The groups are shells around one centre, one inside the other: the same stretched ball of 5 dimensions in 8 sizes.
Some rows, each with its group after it:
[ 15.1   4.8  -3.4  21.9   2.8 -14.6   4.3  -2.9   7.3   4.3 -23.6  12.9
   4.5  14.2] -> j909
[ 27.5  -4.7 -32.3 -14.6  -9.1 -30.4  -3.8  -5.1  11.6   8.7  -8.1  -3.0
   5.4  42.9] -> j5
[ 38.2  13.1   8.1  -5.8  23.3 -19.7   5.5 -20.0 -27.6  -6.6   6.5 -14.4
  39.6  17.5] -> j6
[ 21.7  11.7   7.8  21.4  13.0  -8.3  -2.1  -3.4  10.2  12.9 -27.6  31.3
   5.5  -1.0] -> j184
[ 32.6  21.3   9.5  -1.7  20.3 -21.4  -0.6 -15.3 -20.7  -6.2  -1.0 -13.8
  45.8  12.8] -> j196
[ 31.2   7.2  16.3  11.1  23.5 -10.4   7.1 -22.1 -22.2  -0.3  -2.9   6.3
  20.9   4.8] -> j251
[ 36.3  -0.7  -5.7  -2.2  14.3 -16.2   8.6 -11.5  -9.2   3.8  -3.2   5.6
  10.6  23.9] -> j251
[ 10.9   7.3  -4.2  22.6   1.1 -20.4  10.1  -5.0  -4.8  -9.3 -16.2 -11.9
  19.2  23.0] -> j184
[ 34.9  -3.7 -28.0 -14.5  -0.6 -25.4   1.6  -1.3   9.3   9.5  -7.8   3.6
   4.6  40.1] -> j184
[ 19.4  -2.1 -12.3   2.3  -3.0 -23.7  -3.4 -17.6  -0.1   5.5  -8.9   0.1
   7.8  24.6] -> j909
[ 32.4   1.3 -22.3  -5.8   1.5 -20.0  -1.9   4.4  19.1  15.4 -18.9  20.0
  -0.1  28.7] -> j909
[ 36.9   0.7  -8.4 -14.9   9.6 -23.1  -4.0 -21.4 -10.2   7.2   2.8   0.0
  17.7  24.5] -> j5
[  6.6  -7.6 -37.7  12.2 -21.1 -31.3  13.2   7.5  13.9  -7.9 -18.7 -20.5
   1.3  53.0] -> j6
[ 41.3  20.3  22.9   4.2  34.6  -9.4   4.9 -15.9 -24.2  -0.4  -2.3   6.8
  37.2  -0.9] -> j184
[ 15.9  14.0 -18.8   5.3  -6.9 -26.9  -7.9   6.3  20.0   6.0 -25.5   2.7
  17.5  25.6] -> j196
[ 34.1  20.0   4.4   2.4  19.2 -16.1  -0.1  -1.8  -2.7   3.4 -13.6   7.7
  30.0  10.8] -> j695
[ 23.8  13.4  -4.9   2.6   7.3 -25.1   3.4  -8.2 -10.4  -7.5  -6.3 -17.6
  33.7  25.3] -> j909
[ 29.5  -8.7 -21.9  -5.1  -2.1 -19.6  -3.2  -8.1  14.5  18.0 -14.0  21.9
 -10.3  28.1] -> j251
[ 19.9  -4.2 -31.0   5.2 -10.2 -22.9   4.4  10.1  24.5   9.4 -24.4  11.2
  -7.4  38.1] -> j5
[ 26.5   7.3 -17.0   7.6   3.3 -17.7   5.3  12.6  18.3   8.0 -24.9  15.4
   5.1  26.2] -> j937
[ 32.3  -4.7 -21.3  -6.1   2.5 -22.5   7.9  -4.2   1.1   3.8  -6.1  -0.4
   5.6  37.2] -> j937
[ 14.8   5.7 -28.4  13.3 -11.1 -21.4   0.1  20.5  36.1  11.7 -36.8  18.9
  -4.0  30.8] -> j196
[ 28.7   9.8   7.1  18.5  17.8  -5.6   2.9   0.0   9.1  13.5 -25.5  35.0
   2.7   1.2] -> j6
[ 19.1  15.2  16.8  21.3  16.5 -12.0   0.0 -16.4 -10.8   0.6 -15.2   8.5
  23.5  -1.0] -> j196
[ 40.1   9.5   8.2  -1.8  22.3  -9.1  -8.3 -13.9   1.5  20.1 -12.9  35.2
   9.5  -0.4] -> j937
[ 31.7   6.8  -7.2  -6.9  10.1 -25.2   5.0 -14.8 -16.8  -5.9   2.8 -18.1
  30.4  29.7] -> j909
[ 21.9  -5.5 -40.9  -6.7 -17.0 -27.8  -6.1   9.8  34.6  17.9 -25.1  16.0
 -11.1  42.1] -> j6
[ 28.2  18.1   0.2   2.6  13.6 -22.3   4.5  -5.3 -11.8  -7.4  -7.0 -14.0
  38.0  21.0] -> j251
[ 33.8  11.0 -11.8 -10.3   8.8 -25.7   0.4  -5.7  -5.4  -0.6  -3.8 -10.3
  29.4  29.8] -> j937
[ 34.7  -1.3  -1.9   3.4  15.8 -13.1  10.4 -11.6  -9.4   4.1  -5.3   9.7
   7.6  20.1] -> j6
[  8.4   0.0 -19.7  15.1 -12.2 -24.0  -1.5  -2.0  16.5   5.1 -24.2   4.2
   0.8  27.5] -> j184
[ 40.3  15.9  25.4   1.6  33.0  -9.5  -1.0 -27.3 -27.2   3.9   1.4  10.3
  33.1  -4.7] -> j251
[ 27.5  16.7  -2.1   0.4   8.8 -19.9 -10.7  -5.6   7.8  10.7 -17.9  13.4
  22.2  10.6] -> j5
[ 44.2  18.6  11.2  -9.2  27.5 -15.1  -4.8 -15.0 -13.8   7.3  -2.4  10.3
  33.9   5.6] -> j937
[ 17.4   0.9  -9.9   6.8  -1.4 -23.6   0.6 -15.1  -3.6  -0.2  -9.3  -6.2
  13.2  25.1] -> j695
[ 16.8   6.9 -17.2  16.0  -2.7 -19.5   6.5  11.4  17.7   2.9 -27.2   7.4
   6.0  27.3] -> j695
[ 24.0   3.3  -1.9  15.0   8.9 -11.9   3.2  -4.9   6.5   9.9 -20.7  22.2
   1.2  12.0] -> j695
[ 17.7  -8.6 -30.7   5.7 -11.6 -24.1   7.0   3.2  16.9   5.5 -18.9   3.4
  -7.5  41.0] -> j695
[ 47.4   6.2   0.3 -15.4  21.5 -13.6  -7.6 -15.2  -1.6  19.4  -4.9  27.3
  11.8  10.0] -> j196
[ 21.1   5.9  -6.5   2.2   1.7 -23.4  -6.2 -15.9  -1.3   4.9 -10.3   0.2
  17.2  19.1] -> j5

New rows, each followed by its group:
[ 35.6  18.0  12.9  10.7  26.9 -10.1   9.3  -3.2 -12.1  -1.0 -11.6   8.3
  28.8   6.9] -> j184
[ 19.6  15.4  -9.5   6.5   2.6 -26.5   3.5  -0.6  -2.6  -8.0 -12.6 -17.7
  32.6  28.0] -> j184
[ 16.7  -2.0 -29.3   4.0  -9.8 -30.1  13.1   3.1   2.7  -9.3 -10.3 -23.5
  13.8  48.6] -> j251
[ 19.6  19.0  11.5  18.1  15.0 -16.9   4.4  -9.6 -13.0  -7.5 -13.0  -7.0
  34.4   8.3] -> j184
[ 12.4  -4.6 -27.7   5.2 -13.8 -29.9   5.4  -4.7   5.8  -3.5 -12.1 -16.0
   7.5  42.6] -> j695
[ 28.4  19.1  -1.3   4.8  11.3 -17.2  -6.7   1.7  10.7  10.2 -22.1  17.1
  21.5   9.8] -> j695
[ 38.0   8.0   7.3  -9.9  20.3 -20.5  -0.5 -28.7 -27.7  -1.4   9.2  -9.7
  33.7  15.6] -> j184
[ 28.5  -4.8 -15.6   4.6   2.3 -13.5  -1.1  -1.2  19.9  20.2 -22.7  33.9
 -13.7  19.5] -> j196
[ 22.5  -3.1 -19.2  -1.8  -2.4 -27.8   8.0 -12.2  -8.8  -6.3  -1.5 -20.5
  16.5  39.6] -> j695
[ 27.7 -11.8 -14.6   1.3   2.3 -17.7   5.8 -15.3  -0.5   9.0  -6.8  11.1
  -6.8  27.9] -> j196
[ 12.8  -0.4 -18.7  13.9  -5.7 -25.6  15.0  -1.3  -3.2 -11.7 -11.6 -21.5
  14.7  39.4] -> j251
[ 12.9  -6.1 -25.5  10.4 -13.1 -22.5  -1.1  -0.2  22.1  11.1 -24.5  13.3
 -10.0  30.8] -> j937
[ 39.2   4.8  -0.5   0.6  19.2 -11.1   4.7  -5.8  -0.7  11.2 -11.2  22.2
   8.0  13.8] -> j184
[ 37.6   8.7  18.4   1.0  26.4 -10.5  -2.8 -28.5 -20.7   8.2  -0.4  15.3
  21.6  -1.2] -> j251
[ 23.1   5.1 -19.2   7.7   0.0 -21.1   8.3   9.2  11.8   1.6 -20.1   2.2
   9.3  32.4] -> j695
[ 33.7   4.5 -20.9  -7.7   2.5 -20.2  -5.4   4.9  21.0  17.6 -20.0  22.7
   2.3  26.0] -> j937
[ 40.0  10.1  -2.5 -14.8  15.5 -20.9  -8.0 -16.6  -7.1   9.8  -1.8   6.7
  24.8  16.5] -> j5
[ 23.9   8.0   6.8  18.5  14.7 -10.8   6.9  -8.1  -4.4   2.6 -16.4  13.3
  12.3   8.2] -> j695
[ 21.3   1.3 -17.7  11.2  -1.6 -16.8   2.5   7.2  21.5  12.0 -26.8  21.7
  -4.8  24.1] -> j695
[ 26.8  -8.4 -25.5 -12.5  -7.1 -27.7  -6.2 -16.2   5.8  11.2  -5.0   2.1
   1.2  35.5] -> j937
[ 11.4  10.1 -24.1  10.6 -10.6 -29.1   3.7  10.3  14.7  -4.8 -23.0 -13.6
  18.7  37.0] -> j6
[  9.6   2.2 -10.2  19.8  -6.0 -19.1  -1.3  -5.0  13.1   6.6 -25.1  11.1
   1.0  18.3] -> j196
[ 22.4   7.9  -1.6  16.1  10.7 -17.2  15.6  -2.8 -10.6  -9.4 -10.9  -9.7
  21.5  23.6] -> j251
[ 22.6  10.5  -0.9   4.3   8.0 -23.5   2.1 -15.6 -14.2  -6.1  -4.2 -15.1
  30.8  21.3] -> j5
[ 13.0  -0.9 -24.4   5.5 -11.5 -29.8   4.4  -4.3   4.1  -4.7 -12.2 -17.3
  12.5  40.3] -> j695
[ 18.0  -0.5 -19.6   6.6  -7.7 -19.6 -10.1  -1.0  27.5  20.4 -28.1  28.8
  -9.8  19.6] -> j196
[ 15.3  -3.4 -15.6  10.6  -5.9 -21.5   0.9  -8.2   8.4   5.9 -17.0   5.7
   0.1  26.1] -> j695
[ 27.5  -5.0  -9.0  -1.9   6.2 -23.9  11.8 -22.0 -22.8  -8.7   7.1 -21.6
  19.2  34.3] -> j196
[ 23.2   3.5   4.2  12.4  10.3 -13.5  -0.7 -16.7  -3.2   8.1 -13.6  16.2
   7.6   7.9] -> j909
[ 28.0   2.5  -7.1  -2.3   8.5 -25.1  10.5 -17.1 -22.2 -10.9   5.1 -25.0
  28.5  33.2] -> j184
[ 32.9   7.4  -2.4  -7.2  13.8 -24.7   6.6 -19.4 -24.9  -9.2   7.3 -23.1
  35.5  28.1] -> j6
[ 29.9   1.3 -20.2  -1.7   0.6 -18.4  -3.7   4.0  22.2  17.9 -22.2  25.6
  -3.6  24.7] -> j5
[ 23.7  18.1  -2.8  15.2  11.0 -16.6   7.4   9.5   5.6  -1.8 -22.7   3.8
  23.7  17.6] -> j251
[ 40.0  24.3  18.2   6.2  30.5  -6.9  -3.9  -4.0  -1.7  12.2 -17.8  29.2
  26.7  -6.7] -> j251
[ 26.8  11.5   4.4   2.8  10.7 -16.2 -13.9 -16.9   3.7  15.4 -15.7  22.1
  14.7   2.4] -> j6
[ 20.5  14.0 -14.5   9.2   0.4 -21.2  -0.7  10.9  18.4   5.2 -26.8   8.6
  15.0  23.2] -> j5
[ 32.9   8.6  -0.8  -9.0  12.8 -24.0  -1.9 -22.1 -18.7  -1.5   4.0 -12.3
  32.0  21.2] -> j909
[ 17.7  -4.8 -22.2  10.8  -7.1 -19.5   3.7   2.5  18.8   9.8 -23.3  14.7
  -8.3  29.7] -> j695
[ 27.0  -4.4 -26.4 -10.4  -6.7 -26.1  -7.4  -7.3  15.1  14.8 -12.6  10.3
  -0.6  33.2] -> j695
[ 14.2  -1.7 -34.4   0.8 -16.8 -31.4   0.3   3.9  18.3   2.3 -18.6  -8.4
   5.1  44.4] -> j695
[ 22.2   9.9 -15.0   6.7  -0.8 -18.6  -7.8   7.8  26.5  16.3 -30.1  25.5
   3.3  17.4] -> j909
[ 36.1  12.4   6.7  -7.6  16.9 -16.0 -16.4 -21.2  -1.2  18.1  -9.0  23.9
  18.8   1.3] -> j6
[ 35.3  12.3  -3.0  -0.2  13.5 -12.3 -10.2   0.4  18.6  22.6 -24.2  38.1
   5.8   5.9] -> j251
[ 23.4  16.1  -4.2  14.1   9.4 -16.9   6.2   8.0   6.7   0.0 -22.5   5.2
  21.1  18.1] -> j5
[ 23.9  -5.2 -12.9   0.1   1.0 -23.6   5.9 -18.2 -10.4  -1.7  -1.3 -10.1
  10.9  31.8] -> j695
[  8.1  -3.1 -28.5  11.1 -15.3 -31.5  11.9  -0.7   2.1 -12.0 -12.2 -27.8
  12.7  47.6] -> j6
[ 31.2   5.1 -15.1 -17.8   1.3 -29.0 -12.8 -18.5  -0.9   9.2  -1.8  -3.2
  21.5  27.0] -> j196
[ 40.1   9.2  -6.6 -13.1  13.9 -20.0  -5.8  -9.8  -0.2  11.6  -6.2  11.2
  19.5  19.0] -> j695
